The rows of a group lie close to one hidden flat surface of 10 dimensions, which may be shifted away from zero. Surfaces can cross.
Known rows, each followed by its group:
[ -8  -5   0 -24  13  -5   8  10  10   5   3  -6   9  -3  -4  -4  -6 -14]
sobu
[-12   0   1 -10  -6  -1  11  12   8 -17  -4   9   1 -16  -8  -4  -5   6]
soten
[-27 -11  -7  10   1 -20 -17   6   3 -12 -18  -8 -11  13  -2 -13  -1  15]
liriv
[ 29  14  -8   2  -6  15   9 -10 -18   6  28 -28   7   3  10  10  12 -23]
Luz
[ 10 -12  -1  -4  -6   9  25  11  -6 -20  18  -3   2   6   2   4  -4  -7]
romi
[ 14  -1 -12 -18 -10  -3   2  -6   6  -8  31  -4   0  11 -17  38  -6   4]
Luz
[-13 -10  -7  -1  11   0  -1  -3   6  -1   0  -4  -2   5  -5 -11  -4  -4]
romi
[ -1   7  26 -16  -7 -20   0  31 -10 -16  20   7   4 -13 -21 -20   7  12]
soten
[-12  16 -25 -14  -8 -15  -7  10   0  -4  -5 -16  24 -17  17  26 -17   1]
liriv
[ -2   5 -19  -2  -9  13   7  -1   1   0  -9 -11  16   0  15  17 -17 -13]
soten
[  9   0 -11   9   6   2  -3   2   0   7   5  -8  20 -13  11 -11  10 -12]
sobu
[ -3   2  -4   9   6   2 -11   6 -10   2   4  -1  15  -5  11   5 -14   4]
romi
[ 32  12  14 -15 -17  -6   9   8 -15   0   7  14  -4  14  10   2   7   8]
liriv
[ -3   0  13  30 -15  -2 -20   0   5   1   0 -20  -3   3 -34   3  18  10]
soten
[ 15 -19 -11   9  10 -15  -5  17   4 -11   5  15  14  -5  28  -6   7   5]
Luz
[  4   1  12  14 -11  -5 -10   9 -10 -12   6   1 -11   7  -9  -7   8  15]
Luz
[ -8 -10 -11  -2  -5 -17  10  22  -4 -17  12 -29  16   1   4   0   8 -15]
soten
[ -2  20   5  -4 -12  -8 -15  18 -15  -1  -7 -14  -9  -4  13  -2   2  -8]
romi
[ -1  14 -10   2 -17  -5   2  -6  -8   0 -30  -5 -15   6  29  19   1   4]
Vivak
[ -5   2 -11  -1  -1 -12 -15  -2   1   6 -15  -2  -2  14  13   0  -3   6]
liriv
[ -3   5   6 -31 -16   4  21  27  17 -25  -9  19  -7 -24 -10 -29   2   0]
soten
[27  2  3  5 -4 11  3 -8 -3 -1 11 22 -4  0  7 12  0 11]
Luz
[  9  -1  -1  -8  -3   5   3  -4   7   8  -9   7  -4   9   3 -13   6  -6]
soten
[  2  20 -14   2 -11  -2  -4  15  -5  -6 -12 -17  -3 -33  31  26   2 -18]
romi
[ -2 -11  -9 -12  -5   2  12  12  16 -10  12 -16  12  -1 -18  -9   7 -14]
soten
[ -1  10  -5 -18 -12  -5   2  11  -2  -7  -2 -16 -17  -2   6   1   8 -18]
romi
[ 16  -9  -5  13 -16   9   9  -3  -5 -12  -6   1 -12  23  15   6   5   2]
Luz
[  7   5   8  22  16  21 -16  -3   3  20 -16  10  14 -16   7  -9 -13   6]
Vivak
[  7   9   3   0   0  10 -10   5  -4   8  -3   3   1  -2   6 -13  -4  -6]
romi
[ 11  12  12   1  -5  24   1  -2  -7   6 -24  23 -18   4  17 -26  -4   1]
romi
[-11  -2  -2  23  11   4 -19 -27   3  22   8 -16  10   9 -23  29  -8   6]
sobu
[ 4  0 -3 -4  7  4 -2  3  0  1  5  6  5 -4  6 -1 -7 -2]
romi
[ -4   6   0   1   0 -16   8  -1 -13   0  -2 -14   7   2   8  -5   9   4]
liriv
[  7   6  -4   6  -3   6  -5  -2 -10   5   1  -5   0   3  13  15  -5  -6]
romi
[ -5 -11  23   1  11   6  12   6   1  -6  -9  12 -19   6 -10 -24  -2   9]
Vivak
[ 25   9  -4   5 -15   7  10  -9  10   0  -2   9   7 -16   1  -5  24   4]
Vivak
[-21   1  15 -12   5  -3  11  10   2 -10  -2   6  -2 -17 -16   6 -14   9]
sobu
[  6   1  -2   5  -3   3 -21  -8  32  12 -11  10  -3 -13 -22  -3  14   6]
soten
[  6  -2  -1   1 -10  -4  -5   9   0 -13   2  11  -4   1   2   4  -2  13]
Luz
[ -8  11   1 -22 -10 -16 -10  16  -9  -4   2 -16 -10  11   0  -4   0  -9]
romi
[ 15 -28 -24   0   5  19  -3  -5  30   0  -3  11   7  21   2  -7  -9  -5]
liriv
[-11   7  -6   1 -13  -9  -6  11  -5 -12 -17  -3  -3   2  11   2  -8  12]
liriv
[  3   9   5   8   2  11   1   4   2  -1 -22  14   1 -21  10 -15  -2   8]
Vivak
[  3 -16  -4 -12   0 -11  13 -11   8 -18   9  24 -20  12  -4  20   0  19]
Luz
[ 10  -1  -7 -12  -3 -11 -20   0  12   2   4  21  -3   8  -1  13  -6  15]
Luz
[  3  13 -13 -11  -8  11  22 -13   1   0 -15   3   9 -10  17   8  -8   0]
liriv
[-12  -2 -22   0  -7  14   9  -7  12  -2  -9 -22  15   3  -6  -4  -7 -10]
liriv
[  9  -7   5  -1   1   1   2  -4  11   5   6   6   0   6 -14  -7  10   1]
soten
[-3  2  0  1 -7 -2  4  5 -8 -4 -2 -6  4  4  6  3 -4 -1]
soten
[  0 -21  -5 -25  11 -29  15 -10  14  -5  14   1 -18  22 -12   4  20   3]
Vivak
[  3   3  -6  -7 -21 -16  -6   4  -9 -15  17 -10  -9  16  -8  36  -3  11]
Luz
[  9   7 -13 -19   3   3   3  13   9   4  16  -2  32 -26   5  16 -12 -13]
sobu
[  1  -7  -5   5  -3 -10  15 -19   5  -7 -17   9 -21   8  11   3  20  10]
Vivak
[-18   5  11   6   4   6   4  18  -3  -5  -7  -9  14 -24  -7  -3 -14  -1]
sobu
[ -9 -19  -2 -14  24 -27  16   6   1  -5   0   7  -4  -3  20  -5   8  -2]
sobu
[ -1  -2 -15  -7   2   0  -1  -2  10   3 -14   1   6   3  11 -12  -2  -3]
liriv
[-13  13  -1   0 -13  -8 -17   7   7  -3 -12   2  -1 -16 -10  11  -4  10]
soten
[ -3  22  -1   9 -17  -1 -34   8  -4   3 -12   1  -1  -5  -1   6 -12  15]
Luz
[ -7 -25  20  14  35   3   7   6  -1  17   2 -13  14   5  -6 -19   0 -14]
sobu
[ 2 -5  6 -2  7 -5 11  5 -6  0  1  1  4 -3  9  2  1 -2]
sobu
[ 12  -3   1 -17   2   6   5  11   6  -3  29   0  14  -3 -16  -4  -3 -10]
romi
[  3   1   2 -13 -23   5 -10  27  11 -17 -18  12 -14  12  -4 -28  -6   6]
liriv
[-15  -9   1  26  13  13  -5 -20   4  13  -9 -10   3   3 -12  -2  -4   0]
sobu
[ 11   4   7  24   3 -20  -8  -2 -17   5  -7   1  -2  -2  27  10  16  16]
Vivak
[  6  -7   1  21   3   3  10 -13   3  -4  -5   8  -1  -8   3   7  10  13]
Vivak
[  2   3  -8   1 -15  -7 -11  12  -3  -9   0  -9  -2   7   4   6  -2   3]
Luz
[  6   1 -18  13   5 -19  -5  -5   2   1   3  -9  19 -17  17  26  10   5]
Vivak
[ -4   6 -23 -23   1   6  -5  -4  24   9  -7   0  18  -8  -4  -5 -12  -6]
liriv
[ 11   9  -1   6  -4  22  -7 -11   5  12   0  -3  -3  -2  -6   6   0 -11]
romi
[-1  1 -1 -5  2  1 -1  3  2  5  0  0 11 -1 -1 -7 -4 -3]
soten
[ 15  20  17  -2 -13  10  -9  14  -8   9 -12  -1  -3   3   2 -14   1  -2]
Vivak
[ -6  -2   1   7  11  -9  -5  -2  -4   6  -4  -1   4  -4   6 -10   6   1]
sobu
[ -5   6   1   0   9 -15  -9   6  -5   5 -12   1   0  -7  19 -20   9  -2]
sobu
[-15  -8   3   5  13  -3   2   0   3  -2 -14   0  -8   0  -1  -4  -7   8]
Vivak
[  9 -11  -8 -10   9  -2  15  12   3  -6   3  -3   9  -4  18   8  -5  -8]
Vivak
[ -5  -4   0   9  14  -6   9  -9  -5 -16  34  -2   3 -25 -19  13   4  12]
Luz
[-28 -19   6 -21   9  -3  30  -3   9 -11 -12  -2 -21  13 -13   3 -10  -4]
sobu
[ -5 -15  -9   2   3 -17   2   3   1 -11  -6   4  -4  11  14  -2   1   9]
liriv

New rows. What belongs after each?
[ 10   3   4  -4  -4  15   5  -4  -2  12  -9   4   0  15   4 -19   1  -9]
soten
[ -6  -3  -2 -11 -10  -8  14   7   9 -20   7   9  -2 -12 -11  25  -5  12]
soten
[-25   2 -13  12 -10   1  -4   4   0 -10 -30 -17  -3   2   8 -14  -6   3]
liriv
[ -3   9  12 -14   2   3   3  -5   1   6 -10  20 -10  -6  -2  10 -12  10]
sobu
[ -9 -10 -10  -5  14  -1   9  -3  10   1 -24   2  -9   2  18 -17   2  -5]
Vivak
[ -6   3 -14  10 -17  12   9   3  -2 -11  -9 -25  15   0   2   5  -7  -4]
liriv
[  3  -5   2  -9  -7 -18   6   6  -3  -7  -7   3 -15  13  12   0  13   1]
soten
[ 22  -5   6   5  -1 -18 -14  -8   1  14  16   4  -2  16  -4  27  17   8]
soten
[ -3  -1  -5 -19   1  -7  12   5   4  -6   1   2   0  -6   4   3  -1  -5]
sobu
[-17 -13   0   5 -11   4  14   3   0 -13   1 -29  -4  21 -22 -15   8 -11]
soten
[ 22  -1  -7 -12  -9   7   2  -4   7  15  -3  -5  -1  26   8  -6  13 -19]
soten
[-11   3  -5 -14   1  -5  10 -10   8  -1 -11   6  -3  -1  -4  -9  -1   8]
liriv
[ -9 -11  31  -2  12   9  20   5  -3   1  -8   5 -13   8 -15 -15  -6   0]
sobu
[-13  13  -6  12 -19   8 -16 -11  -1   1 -31   4 -13  12   4  14 -19  18]
liriv
[ 12  -5  -2   9   2 -13  -7  -1  -7  -1  12   8  12   4   9  25  -3  17]
liriv
[ 16  14   2 -15 -24  22   9 -10  -1  10 -25  -3 -26  34   6   5  -3  -8]
Vivak
[ 14 -16  18  28  18 -10   2 -27 -13   8   5  24 -19  19   6  -4  24  21]
sobu
[  0  -6  -2 -12  -3 -10   5   0   5 -17  11  12 -13   2  -9   5   1  13]
Luz
[  5 -10   3  -2   8  -9   8  -3  -6  -8  14   2 -15   7  -2 -17  18   2]
Luz
[  1   4 -21  14  -4   3  -3  -1  -3   3  -8 -20  16  -6  22  -2   6 -17]
sobu
[-10   9  16  25 -16  13  -8  12   6 -13  -6  -1   5 -29 -31  -5   0  17]
soten
[  1 -12 -13  -9   3 -10  12  -4   4  -2  10 -14   9  13   0  -3   8  -6]
liriv
[ -1  -4 -33 -24   2 -24  -4   5   8   5   5 -19  20   8  22  19  -3 -13]
liriv
[ 14  -4  -6  -2  -6 -12  -4   6  -6  -5  10  -7  -4  16  11   1  10  -3]
Luz
[ 14 -20  -3  20  -2   3  15   5  -5 -17  -1  10   5   6  23   2   1  10]
liriv
[-10  12  10  -2 -14  -3  10  13  -9 -15 -20  -1  -8  -6   2 -28   4   9]
liriv
[ -4   1  -2   1  -7 -11  -3   8  -3  -9  -1  -2   3   0   0   6  -4  13]
liriv
[  8  10  -9  -4   0  -8 -21   3   0   7   1   2   4  -3  12   0   0   2]
Luz
[ -4 -17 -10  10   8  -3 -11   2  13  -1   0  -9   1  10  -9 -30  12  -3]
Luz
[-25 -19 -11  12   5 -11  -9   7  12 -16 -14  -5  -2   3  -6 -17  -4  11]
liriv
[ -5   7   4 -15  -5  11   7  18   5 -15   3   8   2 -20 -11 -14 -12  -1]
romi
[  2 -23   1  -7  25 -27  15  22  -1 -15  17   8  11 -18  17  -1   6   6]
Vivak
[ -7  -2  10  10  -2  -7  -4   7  -1  -6  -2   0  -1  -7 -12  -9   7  10]
soten
[  5   0 -10  -3   5  -9   1  -5   0   4  -7  10   8  -1  20   5  -2   8]
liriv
[-16  -5 -12  -6  -3   3   9   5  15 -11 -15  -3   1 -10  -4 -11  -3  -4]
soten
[ 23   1   5  -8  -8  18  15   0 -16  11  10  -5  13  28  11  -9  -4 -18]
soten
[-28  -4   3  -5   6 -10   9  15   1 -13  -7 -13   3 -15  -7   1 -10  -2]
sobu
[  5  -4  11 -14   0  -6  14   7  -6  -6  -4  16  -9   8  10 -17   5   2]
soten
[ -7  23  -3 -12  -8   5  17 -26  -9  15 -27 -12  -8  11   7 -13   6  -5]
liriv
[ 19  -6   6  12 -13  32  29   5  -6 -12  13  -1  18  -1  -3   3  -6  -8]
soten
[ 20 -12  -1  16  -9  11  -4  -2   1  -1  -9   7  -9  26  11 -13   8   2]
Luz
[-25  -5 -23 -29   6 -32   5   8  11 -12 -10  -4  -1  -2  12  -2  -2   2]
liriv
[  5 -15  -8  -6   9 -10  13   2  10  -8   7  10   7  -7   8   5   5   1]
soten
[ -9 -26 -26   4  -2   1  -5  17  20 -18  -9 -10   8  12   7 -13  -7  -7]
liriv
[ 4 -5 -1 -2  4 -5 17  3  0 -9  7  2 12 -9  0 -9  5  6]
liriv
[ -5   7  -3 -11  -9   8  17  -1   4 -12 -13  13  -7 -12   7   8  -9   3]
sobu
[-20 -23 -23  -3  18  -5   3 -14  27  -7 -11  14   0   0  -1  -2 -10  11]
liriv
[ -6  -7   3  -2  21  -7  14 -13   1 -11  15   9 -16 -14 -10 -18  14   8]
Luz
[ -9  -4  12  14  13  -5   0   1 -12   7 -17   0  -6   3  16 -11   4   1]
sobu
[ -4  -8  -3  -5   6 -20  10  -7  -2  -8  -2  13  -5   7  11   9   1  18]
liriv
[ 16   3  -2  -6  -1  18   5  -2  15   7  -2   4   8  -6  -5 -11   2  -6]
Vivak
[ 17   0  -6 -20   8 -12 -19   5  11  16  -6  21   0  14  17 -23   5   1]
liriv
[-16   6   5  -2  -9   4  -3  15 -11 -12  -7  -6  -4   5  -3 -18 -14   3]
romi
[  8   0 -12  31  -4  -6  -2 -18   4   5 -15 -11   3  -7  10 -13  36   3]
Vivak
[ -9  -6  16   6  -1   3   8   4  -2  -7  -3   2  -6   6 -18 -26   7   6]
soten
[  7  18  -2 -11   3  -2   0  -6 -10   2  -6   6 -18  -8  19 -13   7  -2]
Luz
[  3  10  -4  -6  -4  -5  -9 -14  -2  11   2   1  -3   8  -1  20  -2   2]
sobu
[ -2 -11 -12  11   3 -14  16  -8   9 -15  -2   2   2 -16   7   6  19  10]
Vivak
[ 21  -2  -7   1 -24   1 -10   8  27   3 -10 -17 -10   6 -12  -4  34 -15]
soten
[ -3  -5   7  25  16  14  10  19  -2  -6   4   0  34 -41   7  -7 -10  -2]
sobu
[ -8  -3 -14   8  -1 -10   3   0  -1 -12   9  -7  19 -12   1  31 -12  14]
liriv
[  2  -2  -4  -9   7  -3  20 -15   2   1   1   5   7  -2   3  -2   3   6]
liriv
[  4  -4  -3 -25   1 -17   4   4   7  -2   9   7   0   9  -4  -8   6   5]
liriv
[-11   0  -6 -20   4 -21   8 -15   1   3   0  -2  -5  13  -5   5   5   9]
liriv
[ 11  -6  -4 -23  -8 -15  -2   9  24   0  -1  -1 -14   8 -12 -15  27 -10]
soten
[  3  -5  -9 -18  -4  -7  16  -5  13  -7  -7   1 -12   6   1   1  12  -1]
Vivak
[ -2   3 -11   1  -3   6   8  -7   2   1 -15  -2   5   1  11  -4  -3   1]
liriv
[ 2 -5 -2 10 -6 -4 -1  0  6 -5 -4  0  0 -4 -1 11  7  4]
soten
[ 12   5 -12 -19  -6   0   0  -7   8   6 -18  18  -8  15  21   0  -6   4]
liriv
[ 15  -7  28  16  18  11  18  15 -15   2   9  15  19 -21  11   9 -10   5]
sobu
[-10  -9  -8 -17   8 -24   7  -2  18 -10   4   4  -5 -11 -13  -8  19   9]
Vivak
[  6   4  -5   1 -11  11   3   2  -5  -1  -1 -17  -5  12   5   1   0 -17]
romi
[-12 -20 -15  -1  12 -45 -12   0  19  -4  -7  -2 -12  -1   9  13  25   6]
soten
[ 16  -1   6   6  -2 -15  -6  31  -9  -1   7 -11  18 -10  15 -22  21 -10]
soten
[-27   4 -12 -10   3 -21   5 -17   1  -5 -26   9 -15   0  16  15  -9  19]
liriv
[-13 -13  -2  -1  16 -30  -6  14   4 -12   4   8   8 -11   1 -16   5  16]
liriv
[ 10 -16  18   7  26  -6   9  14 -11  14  11  -6  18   2  15  -5   3 -12]
sobu
[ -3   7   3  -4  -1  -5   9   6  -4  -1 -11  -5   5  -5   6 -31  11   0]
liriv
[ 30  -5  -1 -12  -7   5   1  -1   7   1  17  12  -4  19  -2  -3   8  -2]
Luz
[  9  -7   0   9 -10   5   2   5  -3 -11   2  -6  -9  15  -2 -13  10   0]
Luz
[  4   8   6   2 -23  -8  -5  10  -1  -4 -18  -6 -17   8   2  -1  15   1]
soten
[-27   2 -19  -2 -13  -8  21  13  -1 -31 -16 -19   7 -17  11   5 -11   3]
liriv
[  5 -12  -5  16  -3   4  -8  -2   6  -8   2   5  -2  10  -6   0   0  11]
Luz
[ 11  22  21 -13 -24   4   6  16 -19  -7  -9  18 -11   2   9  -6  -5  10]
soten
[ -1   2   0   5 -11   8   0   0   4  -3 -10  -4  -1   2  -6  -1   2   1]
soten
[  2  13   9  -5 -23  14   0  22 -19  -6  -5 -19  -3  21   0 -28  -5 -13]
romi
[ -6  -5   4  -4   5 -30   3  -4  -7 -10   7   7 -16   5   1  -5  19  11]
sobu
